Every row belongs to one group in each of 4 separate groupings. Each group adds its own fixed numbers to the row, and there is some noise. The rows also spread widely along 12 directions, which tell nothing about the answers.
(in the rows, 128 means zero)
Some rows, each with its group in each grouping after it:
[164 140 118 144 148 152  95  98 102 153 144 116  93 143 134 128 134 119
 170  92 119 124 141 117 144 119 183 115 115 128 104 147 107 158 181 119
 143] : (0) k_78 k_776 k_509
[135 123  85 117 134 150 130  99 152  98 141 147 120 144 155 151  85 143
 140 107 141 126 145 109 114 125 179 132 131 150  95 147 128 100  89 115
 139] : (2) k_461 k_237 k_98
[179 149 140 134 138 142 124 135 116  78 112 144 125 124 124  97 138 139
 138 148 116 128 137 108 126 112  93 115 139 103 161 132 152  86 150 122
 161] : (3) k_246 k_776 k_188
[182 141 120 157 149 170 139 157 117 123 102 105  69  72 121 100 157 124
 124  64 105 188 184 147 113  77 117 138 119 126  57 115 170 140 138 107
 205] : (1) k_246 k_237 k_98
[ 76 165  92 125 129 208 167 143 143  71 121 103 109 102 148 224 126 163
 161  68 139 121 135 122 131 116 180 163 184  87  91 141 111  76 138 123
 122] : (1) k_295 k_236 k_139
[139 139 135 156 147 160 117 142 131 119 118 130 133 111 161 142 107 122
 144  85 124 120 101 106 157 144 181 170 159 144  63 147  99 143 135 125
 122] : (3) k_78 k_265 k_139
[151 130 106 131 128 148 137 128 123 147 159 120 131 116 167 151 151 114
 108 110 143 126 142 108 113 147 132 125 181 131 106 120  71 118 168 130
 133] : (0) k_461 k_236 k_455
[ 95 119 137 158 103 151 186  88 124  70 123 171 110  73 119 199 134 172
 122 112 141 164 162 119 122 105 100 164 117 116 106 112 113  82  77 142
 139] : (2) k_888 k_265 k_509
[178 150 118 118 141 164 134 155 119 129 144  78  93 125 125 124 174 117
 130 128 119 157 172 148 117  85 114  80 159  73 156 128 130  92 194 101
 192] : (2) k_295 k_211 k_864
[145 119 157 166 151 161 111 180 138  97 119  86 109 107 118 109 126  88
 121 136 108 121  96 121 151 133 159 129 165 109  96 161 123  89 149 114
 166] : (0) k_888 k_211 k_864
[142 133  97 154 130 153 111 165 133 106 118 113 123 118 131 118 102 120
  89 136 160 121  95 105  98 152 131 134 172 138  87 138 132  88 112 125
 163] : (0) k_78 k_211 k_455
[127 113 109 141 166 146  56 101 149 157 130 117 129 173 152 128  91 113
 155 131 164  99  69 114 156 160 211 105 110 160  87 178  94 168 143 112
 118] : (2) k_888 k_776 k_188
[173 121 126 152 148 144  90 150 133 134 116 103 119 109 137  93 119 103
 121 105 133 146 123 121 138 139 158 136 147 150  57 148 125 159 133 111
 155] : (0) k_78 k_236 k_139
[131 139 100 130 140 157 134  85 125 103 115 173 134 103 148 159  94 166
 157 101 149 140 157 115 105 128 169 146 131 144  89 133 133 143  89 131
 115] : (3) k_461 k_265 k_139
[108 113  89  75 106 105 120  73 169  94 178 186 185 200 173 137  67 160
 101 184 159  58 104  96 119 179 145 116 135 151 141 156  92  96  81 139
  56] : (2) k_246 k_211 k_188
[145 133 173 160 171 165 122 137 112 119  77 101 100  80 103 139 164 116
 154 129 128 160 122 157 145 100 125  84 133  98 139 132 128 144 165 109
 195] : (3) k_461 k_265 k_864
[121 146 109 131 125 153 104 204 139 101 133  41  92 106 112 113 140 110
  98 147 112 114 114 154 108 117 132 122 152  99 100 149 142 111 182 121
 158] : (0) k_461 k_776 k_509
[116 127 139 138 130 120 110 112 116 122 132 142 119 132 127 112 133 144
 143 161 145 102 126 129 124 130 114 135  73 125 123 141 137 159 134 150
 103] : (1) k_246 k_265 k_188
[102 135 105 108 125 151 137 116 145 123 138 124 146 106 170 168 152 159
  99 107 147 131 135 143 118 140 120 132 165 124 101 122  80 146 142 119
 119] : (2) k_888 k_265 k_188
[ 89 132 100 131 128 140 132 110 138  82 120 137 121 139 137 152 108 170
 130 130 141  95 126 118 139 121 131 137 107 128 105 139 127 116 115 145
 108] : (0) k_888 k_237 k_188
[141 143 110 118 133 134 134  88 107 137 161 154 116 168 167 156 125 150
 169 141 123  89 159 102 138 115 154 120 100 118 150 131  88 142 159 148
 100] : (3) k_461 k_211 k_455
[ 88 174 104 129 159 169  99 154 122  61  99 114 131 119 122 142  88 167
 145 114 149  98  99 118 120 133 175 144 145 112 126 147 168 121 133 130
 127] : (2) k_461 k_265 k_98
[155 126 190 138 141 107 114 154 111  94 155 105 104 160 145  82 155 111
 164 180  66  76 140 110 197  95 137 142  71 101 151 159 111 156 190 143
  91] : (3) k_888 k_236 k_188
[152  92 112 130 112 113 101 131 150 114 182 104 109 138 146 102 116  98
 119 192 145  93 138 126  93 144 162 139 123 128 109 159  97 121 121 138
 109] : (2) k_295 k_237 k_455
[116 113 149 126 140 132 131 115 127  79 130 116 117  98 131 140 143 136
 144 159 128 108 146 146 120 126 147 118 140 104 146 138 113 130 138 131
 126] : (0) k_461 k_236 k_864
[147  97 143 175 153 135 100 133 146  76 121 142 124 113 123 104  68 100
 144 137 153 126  88  90 122 158 176 156 131 164  86 165 133  95  80 131
 146] : (2) k_461 k_237 k_98
[154 129 109 169 159 145  53 172 116 144 102  71  80 109 102  64 137 119
 116 139 147 133 118 154 100 120 131 120  97 139  70 149 155 181 152 117
 172] : (0) k_78 k_211 k_188
[160 116 163 166 141 118 109 160 111  91 133 110  81 148  97  82 114 108
 153 187 116 105 127 111 138  98 119 135  55 109 140 162 165 113 125 143
 151] : (3) k_78 k_211 k_98
[ 52 150 101 122 112 146 137 148 145 117  99 114 123 134 125 155  96 170
  71 121 167 109  83 141 134 132  76 121  87 136  88 131 139 144 114 146
 124] : (0) k_246 k_776 k_98
[128  84 163 135 107 117 157 100 142  77 167 149 138  86 151 167 163 130
 135 165 149 129 171 126 101 141 100 145 161  88 154 121  56 103 134 146
 107] : (2) k_295 k_237 k_139
[114 115 131 147 141 128 136  71 122 126  90 163 119 124 135 133 102 160
 134 142 141 132 129 126 154 103 130 115  62 154 102 123 148 159  67 125
 137] : (1) k_888 k_236 k_455
[102 156 105 152 141 142 104 130 114 130  94 136 131 135 131 124  99 162
  92 127 160 119  94 113 136 122 104 128  94 147 100 117 147 148 112 139
 129] : (2) k_888 k_211 k_455
[160 127 148 171 168 127  41 147  99 119 130 103 107 116 103  62 121  96
 158 167 160 125 118 117 102 138 160 139  96 125 129 152 152 165 164 134
 138] : (2) k_295 k_265 k_98
[176 100 143 110 131 135 125 118 150 127 100  98 123  91 135 117 144 124
  79 125 107 179 136 174 138  96 114  74 140 138 102 122 116 149 102  76
 199] : (2) k_295 k_776 k_509
[163 109 134 117 130 148 148  95 156  86 141 136 135 105 169 166 136 134
 152 102 117 140 156 133 136 134 179 128 194 111 110 140  75 115 118 106
 143] : (2) k_78 k_237 k_139
[212 136 193 118 152 115 151 105 100 108 129 135 138 111 149 102 194 122
 162 139  69 153 194 128 161  82  97  87 145  81 199 109 124 131 179 110
 164] : (1) k_461 k_236 k_139
[150 147  75 150 156 178 123 114 128 187  90 125 116 116 129 141 126 137
 103  70 173 194 114 132 119 116 106  95 125 172  60 114 145 132 119  95
 202] : (1) k_461 k_236 k_188
[163 131 130 158 132 150 138 158 131  95 142 101  78 130 122 110 142 109
 149 123 104 124 140 120 145  99 137 146 118 106  94 161 140  81 145 123
 172] : (1) k_78 k_237 k_188

New rows. What belongs after each?
[ 79 137 127 111 112 124 130 111 124  59 149 145 127 142 142 143 123 177
 144 164 132  58 131 113 125 143 121 144 102  95 152 148 113 131 141 165
  62] : (0) k_246 k_776 k_188
[139 137 109  96 133 139 144  92 139 115 124 154 152 134 166 161 125 171
 125 123 132 123 143 134 124 129 131 109 155 124 132 122 100 143 118 121
 119] : (3) k_78 k_211 k_139
[128 122  86 109 110 144 127 109 145 140 147 118 131 122 142 156 134 144
  82 130 156 133 138 152  87 141 120 107 164 139 101 126  88 129 128 117
 138] : (0) k_78 k_211 k_509
[161 136 152 166 143 151 122 150 117 103 130 134 129 131 134 125 110 111
 147 119 120 121 108  83 159 123 143 153 135 124 111 144 116  96 140 135
 131] : (3) k_295 k_211 k_139
[152 140 103 132 131 135 109 124 130 125 116 151 133 137 135  81  99 143
 106 121 135 126 113 104 128 131 109 127  97 156  86 135 163 122 102 122
 135] : (1) k_246 k_776 k_188
[ 96 132 117 135 132 142 109 141 148  95 137 109 117 158 129 139 112 143
 128 166 144  93  97 120 139 127 144 121 100 116 120 161 121 118 125 130
 114] : (2) k_888 k_211 k_188
[137 133  98 151 133 159 129 120 133 139 136 146 124 115 150 140 131 138
 102  91 152 155 137 110 117 137 116 142 142 154  72 120  98 112 122 122
 144] : (2) k_888 k_211 k_188
[135 103 126 134 145 166 121  73 148 158 119 115 111 121 135 197 141 126
 144 100 164 163 120 156 135 120 157  79 151 132 112 133  63 134 141  99
 172] : (2) k_295 k_237 k_509
[186 119 157 120 136  99 113 123 130  92 153 141 120 184 147  63 102 117
 165 176  64  78 141 100 189  94 175 130  65 130 131 177 152 123 121 123
 110] : (3) k_888 k_265 k_188
[ 92 117 158 152 129 130 127 126 111  83 125 123 103  99 134 160 129 139
 161 154 134  90 127 127 134 129 159 148 103 107 120 141 103 159 130 156
 106] : (0) k_461 k_265 k_455
[113 114 118 148 109 136 149 133 144 111 103 129  91  93 110 123 127 154
  87 152 149 160 148 159 112  91  75 135  66 139  73 124 160 137  74 127
 166] : (3) k_888 k_265 k_188
[ 94 116  98 125 118 139 139 108 143 124 128 122 116  95 161 176 134 153
 113 122 155 118 141 151 102 141 141 125 142 135  83 122  80 163 123 137
 122] : (0) k_461 k_237 k_455
[ 95 115 103 100 130 112 101  62 141 141 166 167 154 181 169 144 107 163
 128 167 172  78 117 116 121 161 142 107  86 155 138 144  71 175 125 147
  64] : (2) k_461 k_211 k_188
[138 140 122 178 128 146 138 115  97  87 152 168  99 112 128 131 111 150
 170 116 141 116 160  82 109 128 141 189  94 120  95 140 144 101 108 163
 105] : (1) k_78 k_211 k_139
[135 108 154 179 135 158 147 153 133  75 130 122  93 103 118 136 106 105
 138 124 123 118 111  98 139 135 160 164 140 120  79 161 119  65 102 134
 149] : (0) k_78 k_211 k_864
[123 155 118 100 114 111 136 128 117  98 162 126 129 141 152 122 143 163
 134 147 112  97 167 131 135 101 107 138  93  89 144 130 134 152 147 146
  94] : (2) k_78 k_265 k_139
[200 148 159 140 138 118 134 127 103 112 140 160 153 134 171  88 141 112
 129 126  77 116 139  75 169 123 109 135 148 121 148 119 111 107 164 127
 127] : (3) k_888 k_776 k_455
[159  98 169 150 147 140 122 139 145  92  99 109 102 106 125 126 118 111
 153 141 107 134 123 142 158 106 171 117 116 123  94 152 118 140  99 104
 159] : (3) k_295 k_211 k_139
[159 137 110 165 143 167 132 121 127 114 120 151 118 114 149 125 114 124
 134  71 129 149 119  90 145 129 153 167 144 165  58 140 121 100 102 114
 154] : (1) k_78 k_236 k_188
[137 134 143 132 137 123 135  95 115 103 161 175 154 160 164 141 129 148
 137 133 126  95 133  82 147 143 124 133 122 134 147 133  84 115 137 145
  90] : (2) k_461 k_211 k_188
[142 144 126 118 122 131 135 138 127 116 170 114 126 169 135 139 122 122
 145 160 131 105 135 111 153 109 120 119 112  84 160 156 120  87 166 132
 123] : (2) k_295 k_265 k_139
[146 112 165 150 166 113  85 116 125 102  92 122 110 152 120  89 112 132
 149 159 113 107  95 131 180 107 152 105  60 143 118 156 137 181 103 122
 141] : (2) k_78 k_211 k_188
[136 116 117 123 120 116 155  79 127 167 177 141 102 177 156 158 136 136
 141 115 134 121 166 123 164  95 112 120  47 130 120 138  80 156 146 142
 125] : (2) k_78 k_237 k_98
[143 116 157 150 147 117  95 131 123 102 147 125 129 171 124 104 109 105
 146 180 142  90  97  98 140 142 129 127  97 120 160 164 117 111 143 140
 127] : (2) k_78 k_211 k_98
[ 89 176 108 114 121 140 154 136 118 124 144 119 114 188 154 163 112 164
 129 126 109  77 114 108 191  91 123 122  84 101 134 139 117 110 153 144
 108] : (2) k_888 k_211 k_455
[174 110 122 157 134 137 111 120 114 109 157 131  89  86 124  89 143 110
 138 139 133 146 193 121  78 127 143 136 123 111  97 139 145 120 135 131
 147] : (0) k_888 k_776 k_864
[132 130 175 134 129 124 122 126 119  56 127 126 129 127 120 113 124 131
 143 163 105  98 118 119 155 123 131 136 123 104 159 145 125 106 132 141
 111] : (2) k_246 k_236 k_509
[139 126 128 132 105 128 151 154 135 115 167 118 120 143 128 111 157 115
 100 173 131 110 131 117 124 128  65 139 110 109 132 145 114  85 151 142
 124] : (1) k_246 k_236 k_188
[159 139 196 162 165 114 116 121  94  77 110 137 122 133 132  88 136 130
 172 122  80 113 124  98 199  98 136 142  84 130 139 138 136 143 135 133
 128] : (2) k_461 k_236 k_188
[151 128 149 151 110 135 156 129 117 129 161 134 140 130 141 133 147 110
  95 122 115 128 134  95 164 123  84 142 138 133 119 123  87  81 155 135
 131] : (0) k_888 k_236 k_509
[125  81 118 130 150 121 107  45 141 123 124 185 147 125 164 155  68 145
 148 139 163 108 117 114 125 168 220 118 121 183  89 147  89 172  52 121
  99] : (0) k_461 k_265 k_455
[101 127 107 119 116 150 176  97 140 121 141 143 112 109 151 180 144 164
 101 111 146 143 164 147 117 112  98 125 119 119 102 118  88 126 110 132
 137] : (2) k_78 k_211 k_864
[159 142 111 167 153 172  96 184 125 126  66  88 106  63 123  96 125 115
  79 102 139 168  98 146  98 129 129 134 177 148  49 123 161 136 113  96
 206] : (1) k_78 k_211 k_455
[109 123 133 118 152 139  98  95 146  75  83 158 168 147 140 133  70 158
 129 139 145  91  57 103 156 166 167 102 152 152 122 159 123 123  88 116
 115] : (0) k_246 k_776 k_188
[141 124 118 100 130 115 121  87 130 114 146 137 124 148 166 126 123 148
 133 152 116 106 154 131 139 117 150 107 108 119 135 136 113 156 124 121
 113] : (2) k_888 k_776 k_455
[147 130  92 109 107 155 180  97 132 134 131 147 110  75 153 160 166 172
  97  81 129 195 214 155  94  88  72 120 130 114  85  91 127 133 103 109
 164] : (1) k_295 k_776 k_139
[132 177 105 127 146 147 140 119 115 144  83 134 131 150 133 120 108 168
  99  79 111 139 103 120 188  86  89  88  92 142 105 119 166 131 126 116
 169] : (0) k_78 k_776 k_864
[145 113 135 166 108 133 145 153 143 100 180 139 132 150 119 131 113  94
 113 178 158 118 110  75 119 147  83 150 126 101 135 153 113  22 129 148
 128] : (2) k_888 k_211 k_139
[186 133  97  85 116 141 156  84 136 134 152 140 122 152 132 136 127 137
 137 137 116 150 179 135 116  89 131  80 130 103 148 135 148  70 117  95
 178] : (1) k_246 k_265 k_509
[107 143 112 129 140 179 135 127 143  93  98  91  99 113 110 166 116 151
 129 114 134 153 115 151 146  94 153 111 136 113 109 144 140 103 114 103
 173] : (2) k_888 k_236 k_509
[155 147 149 151 159 158 138 102  98 133  78 147 115 104 138 144 149 153
 140  94 111 154 142 125 162  92 117  96 119 122 127 101 139 147 136 110
 178] : (1) k_888 k_211 k_455
[184 157 155 192 173 160 101 155  94  91 127 142 124 142 120  95  90  93
 183 109 122 117  97  47 150 138 170 161 143 126 122 153 161  57 153 138
 144] : (1) k_461 k_211 k_139
[136 142  78 104 130 137 103  96 128 131 128 150 136 115 164 115 103 162
 119 124 143 109 146 137  92 141 167 130 134 143  87 126 140 170 108 126
 100] : (1) k_246 k_265 k_455
[ 86 144 115 171 146 174 132 152 139 139  72  98  90 108  93 166 113 145
 118 129 173 163  93 158 141  88 101 115  68 115  80 138 161 139 124 125
 184] : (3) k_888 k_265 k_139
[197 148 120 127 127 110 119 128 108 122 166 148 139 150 167  70 123 116
 121 129  99 113 154  84 144 121 130 148 129 136 121 130 118 119 139 125
 120] : (2) k_78 k_236 k_455
[137 101 135 118 134 147 145  67 149 133 116 129 125 116 129 158 138 138
 120 144 138 158 134 151 137 109 125  82 129 134 130 126 107 124 104  95
 172] : (1) k_888 k_236 k_509
[137  97 138 146 130 147 133 130 152 158 118 110 122  89 132 149 154 105
  86 135 171 175 110 160 117 135  93  99 148 133  96 131  90 132 128 108
 182] : (2) k_78 k_265 k_864
[147  63 141 140 120 114 124  51 159 132 166 177 139 164 134 150  80 104
 140 188 168 108 101 110 133 156 162 124  91 167 117 170  81 113  67 130
 116] : (3) k_78 k_265 k_509
[161 131  97 120 101 125 176  98 124 134 180 145  98 174 147 144 135 131
 146 152 121 113 176 105 131  92 107 119  85 108 141 142 121  74 132 141
 147] : (1) k_78 k_237 k_455
[170 132 155 113 150 142 128 110 122 110 126 120 127 150 138 135 140 129
 150 156 105 112 139 129 160 100 137  76 138  95 181 141 117 113 162 111
 146] : (3) k_295 k_211 k_864
[126  89 119  96 110 121 168  61 153 122 128 165 145 101 172 172 125 160
  98 133 146 140 156 152 121 136 123  99 144 147 104 115  71 158  67 110
 128] : (0) k_246 k_236 k_455
[146 108 159 145 146 142 123 117 126  94 129 122 103  98 140 142 164 134
 157 131 121 133 150 142 126 123 154 127 141 110 120 141  85 145 135 120
 143] : (2) k_78 k_211 k_188
[125 174 138 134 145 136  87 136  94 114  90 122 126 113 121  97 139 167
 115 108 117 120 121 137 136 106 103 125 108 126 125 110 149 182 158 140
 119] : (2) k_246 k_211 k_509
[156 140 117 156 139 162 156 116 105 152 136 114  75 130 119 149 150 120
 150  90 132 160 162 125 149  87 119 112  97 112 102 134 124 109 161 126
 181] : (0) k_78 k_236 k_864
[150 129 123 128 103 138 169 135 127  74 145 125  87 107 122 133 127 142
 118 120  90 135 169 125 132  92 113 146 111 105  98 136 141  79 109 129
 148] : (0) k_246 k_776 k_509
[104 126  73 154 127 150 110 107 130 130 148 138 104 136 115 130  93 141
 115 147 190 117 125 109  83 145 129 132  93 134  86 148 149 107 119 147
 121] : (0) k_888 k_776 k_864
[127 111  92 148 128 161 118 103 113 138 143 134  77  93 147 160 132 144
 155  99 157 125 178 135  84 135 179 148 120 125  64 130  92 173 125 139
 118] : (0) k_246 k_211 k_455
[139 101 131  92 113  99 119 113 147 129 147 124 154 134 148 109 120 128
  80 164 109 108 129 146 138 131 127 100 116 152 109 138 104 149 107 115
 124] : (0) k_461 k_265 k_509
[137 123 110 115 130 151 151  91 152 124 113 142 135 107 155 149 127 153
 102 115 137 148 145 144 127 116 119 106 154 134 101 121 111 132 120 109
 147] : (3) k_888 k_237 k_864
[106 108 143 144 107 127 166 124 134  72 140 142 106 100 127 134 146 150
 118 165 131 126 156 128 112 113  84 158  90 121 118 134 124 100  89 148
 126] : (1) k_461 k_236 k_188
[142 154 128 173 123 150 136 172 107  99 126 109  89 127 102 106 117 126
 108 122 103 129 127 102 151  93 101 149  96 120  93 136 161  75 132 134
 161] : (0) k_888 k_211 k_509
[129 141 130 138 151 146 110 105 122  87 107 145 120 114 129 128 107 147
 162 135 142 112 124 124 121 132 171 134 129 120 120 150 145 133 119 133
 125] : (3) k_78 k_265 k_864
[114 124 158 105 128 121 152  88 126  43  91 156 146 102 137 159 130 188
 140 145 105 118 155 138 151 101 114 105 137  98 164 114 133 127 101 130
 128] : (0) k_295 k_237 k_139
[180 108 173 139 146 130 129 112 123  96 137 121 108 126 127 105 152 107
 176 170 104 128 163 129 147  96 147 107 111  85 161 149 142 110 142 115
 151] : (1) k_888 k_236 k_139
[111 104 157 149 133 135 130 113 151 107 114 128 129 106 127 131 132 118
 113 156 139 125 101 141 140 131 106 111 122 124 117 138 121 110 122 128
 148] : (1) k_888 k_237 k_864
[172 139 127 128 142 153 128 130 127 126 147 117 129 136 140 125 137 108
 127 121 140 145 137 115 128 128 119 109 159 106 143 135 111 102 168 113
 160] : (2) k_246 k_236 k_98
[166 135  99 131 121 145 138 115 130 112 166 149 125 167 155 132 104 118
 134 146 134 103 129  79 121 133 152 135 145 123 124 149 120  58 118 131
 133] : (1) k_78 k_211 k_455
[104 124 121 118  89 111 162  95 134  86 138 178 144 103 159 155 134 172
  99 170 153 101 155 128  92 146  74 145 130 114 139 112  92 125 106 165
  84] : (3) k_246 k_237 k_455
[133 153 120 129 138 160 146 117 110 127 108 130 100  91 138 145 158 162
 128  71 120 159 165 141 133  98 103 123 112 111 105 105 133 156 150 122
 155] : (1) k_246 k_776 k_98
[176 105  73 110 134 147 111  38 143 140 186 153  90 185 136 143  87 126
 195 158 146 112 176 114 101 116 231  94  90 131 129 177 124 115 113 115
 127] : (3) k_888 k_776 k_509
[149 133 112 139 135 127 121  93 110 133 125 175 138 145 158 119  87 149
 131 106 132 104 125  87 148 140 151 130 110 164  90 127 119 143  96 136
 108] : (0) k_246 k_211 k_455
[159 140 134 116 129 118 155 147 124 123 153 135 129 141 162 103 123 124
 107 111  78 120 149 105 174  98 109 146  86 143  94 133 144 121 128 124
 134] : (1) k_461 k_265 k_98
[144 133 102  91 148 163 109 163 173 128 125  70 113 116 172 136 133 123
 108 109  99 115 118 171 130 126 193 105 190 126  76 155  96 160 153  87
 148] : (3) k_78 k_211 k_864
[125 114  91 133 142 157 122 108 162 112 103 135 121 131 130 142  96 148
 109 114 152 142 106 126 130 132 152 107 139 156  69 140 130 110  95 110
 167] : (0) k_888 k_237 k_188
[172 166 116 174 141 148 119 161  87  99 150 113  73 176 110  82 116 127
 171 119 100 106 143  74 151  94 140 151  78 110 111 159 172  78 161 143
 151] : (0) k_78 k_211 k_188
[117 136  75 123 132 149  98 103 128 125 135 134 104 142 118 133 105 158
 143 139 178 111 140 136  88 133 157 116 100 130 101 153 148 146 123 134
 125] : (0) k_246 k_265 k_188
[150 153 119 165 148 150 123 170 108 117 129  90  64 127 115  98 137 117
 148 104 106 132 152 116 135  78 127 148  68 109  88 142 172 125 165 137
 168] : (1) k_461 k_237 k_98
[188 144 168 132 123  89 116 166 109  85 159 132 145 132 149  47 144 113
 113 159  76 106 145  94 153 114  85 151 114 107 143 134 138 120 157 142
 114] : (2) k_78 k_776 k_139
[132 114 120 131 130 128 128  93 130 137 157 125 100 142 112 134 145 126
 138 183 169 138 153 140  96 116  93  80  82  98 160 140 123 111 146 139
 152] : (2) k_461 k_776 k_864
[140 160 106 133 141 163 111 119 115 114 144 146 140 132 152 154 115 141
 154 104 153 115 135  96 114 146 162 147 161 127 125 131 114 117 161 133
 113] : (3) k_295 k_265 k_98
[ 77 187  74 118 142 172 105 190 136 105 108  66 105 127 120 135 103 158
 106 103 148 116  99 145 114 110 140 134 117 115  89 140 172 132 151 126
 146] : (2) k_461 k_265 k_98
[146  92 173 163 147 124 103 134 149  64 122 103  97 128 110 108 107  97
 180 185 127 108 102 130 145 123 184 132 110 100 124 184 125 110 107 127
 149] : (2) k_78 k_237 k_139
[ 90 122  82 126 119 139  94 119 145 106 131 143 125 120 141 122  97 166
 100 144 177 101 119 132  85 153 134 150 105 156  69 145 123 164  89 147
  85] : (2) k_246 k_211 k_188
[140  96 103 158 131 151 139  76 136 116 158 163  92 158 129 171  72 108
 179 154 176 115 125  80 109 146 192 122 111 135 113 170 109  62  87 138
 146] : (0) k_461 k_776 k_455
[149 122 109 111 123 134 126 118 146  78 153 125  95 130 145 112 102 142
 148 152  99 103 170 134 118 110 179 129 105 118 106 158 144 124  98 125
 116] : (3) k_295 k_776 k_864
[153 126 115 142 145 145  87 153 130 130 133 112 121 126 142  97 125 115
 115 126 145 122 109 122 111 146 138 133 143 142  88 147 112 141 150 124
 132] : (2) k_246 k_211 k_188
[169 103 203 179 156 114 100 131  90  97 150 102  84 122 109  99 167  92
 211 181 115 119 158 116 157 102 148 137  71  73 170 160 111 141 180 147
 126] : (2) k_295 k_236 k_139
[125 102 174 132 155 126 111  88 141 120 133 127 127 164 144 144 112 111
 165 151 128  88  83 121 187 140 185  98 106 120 138 175  76 145 140 126
 114] : (2) k_78 k_776 k_864
[116  87 143 140 111 114 147  76 139  87 172 164 109 127 147 155 135 143
 164 165 136 110 171 120 129 125 144 155  79 117 120 151  87 131 101 146
  91] : (2) k_888 k_265 k_188
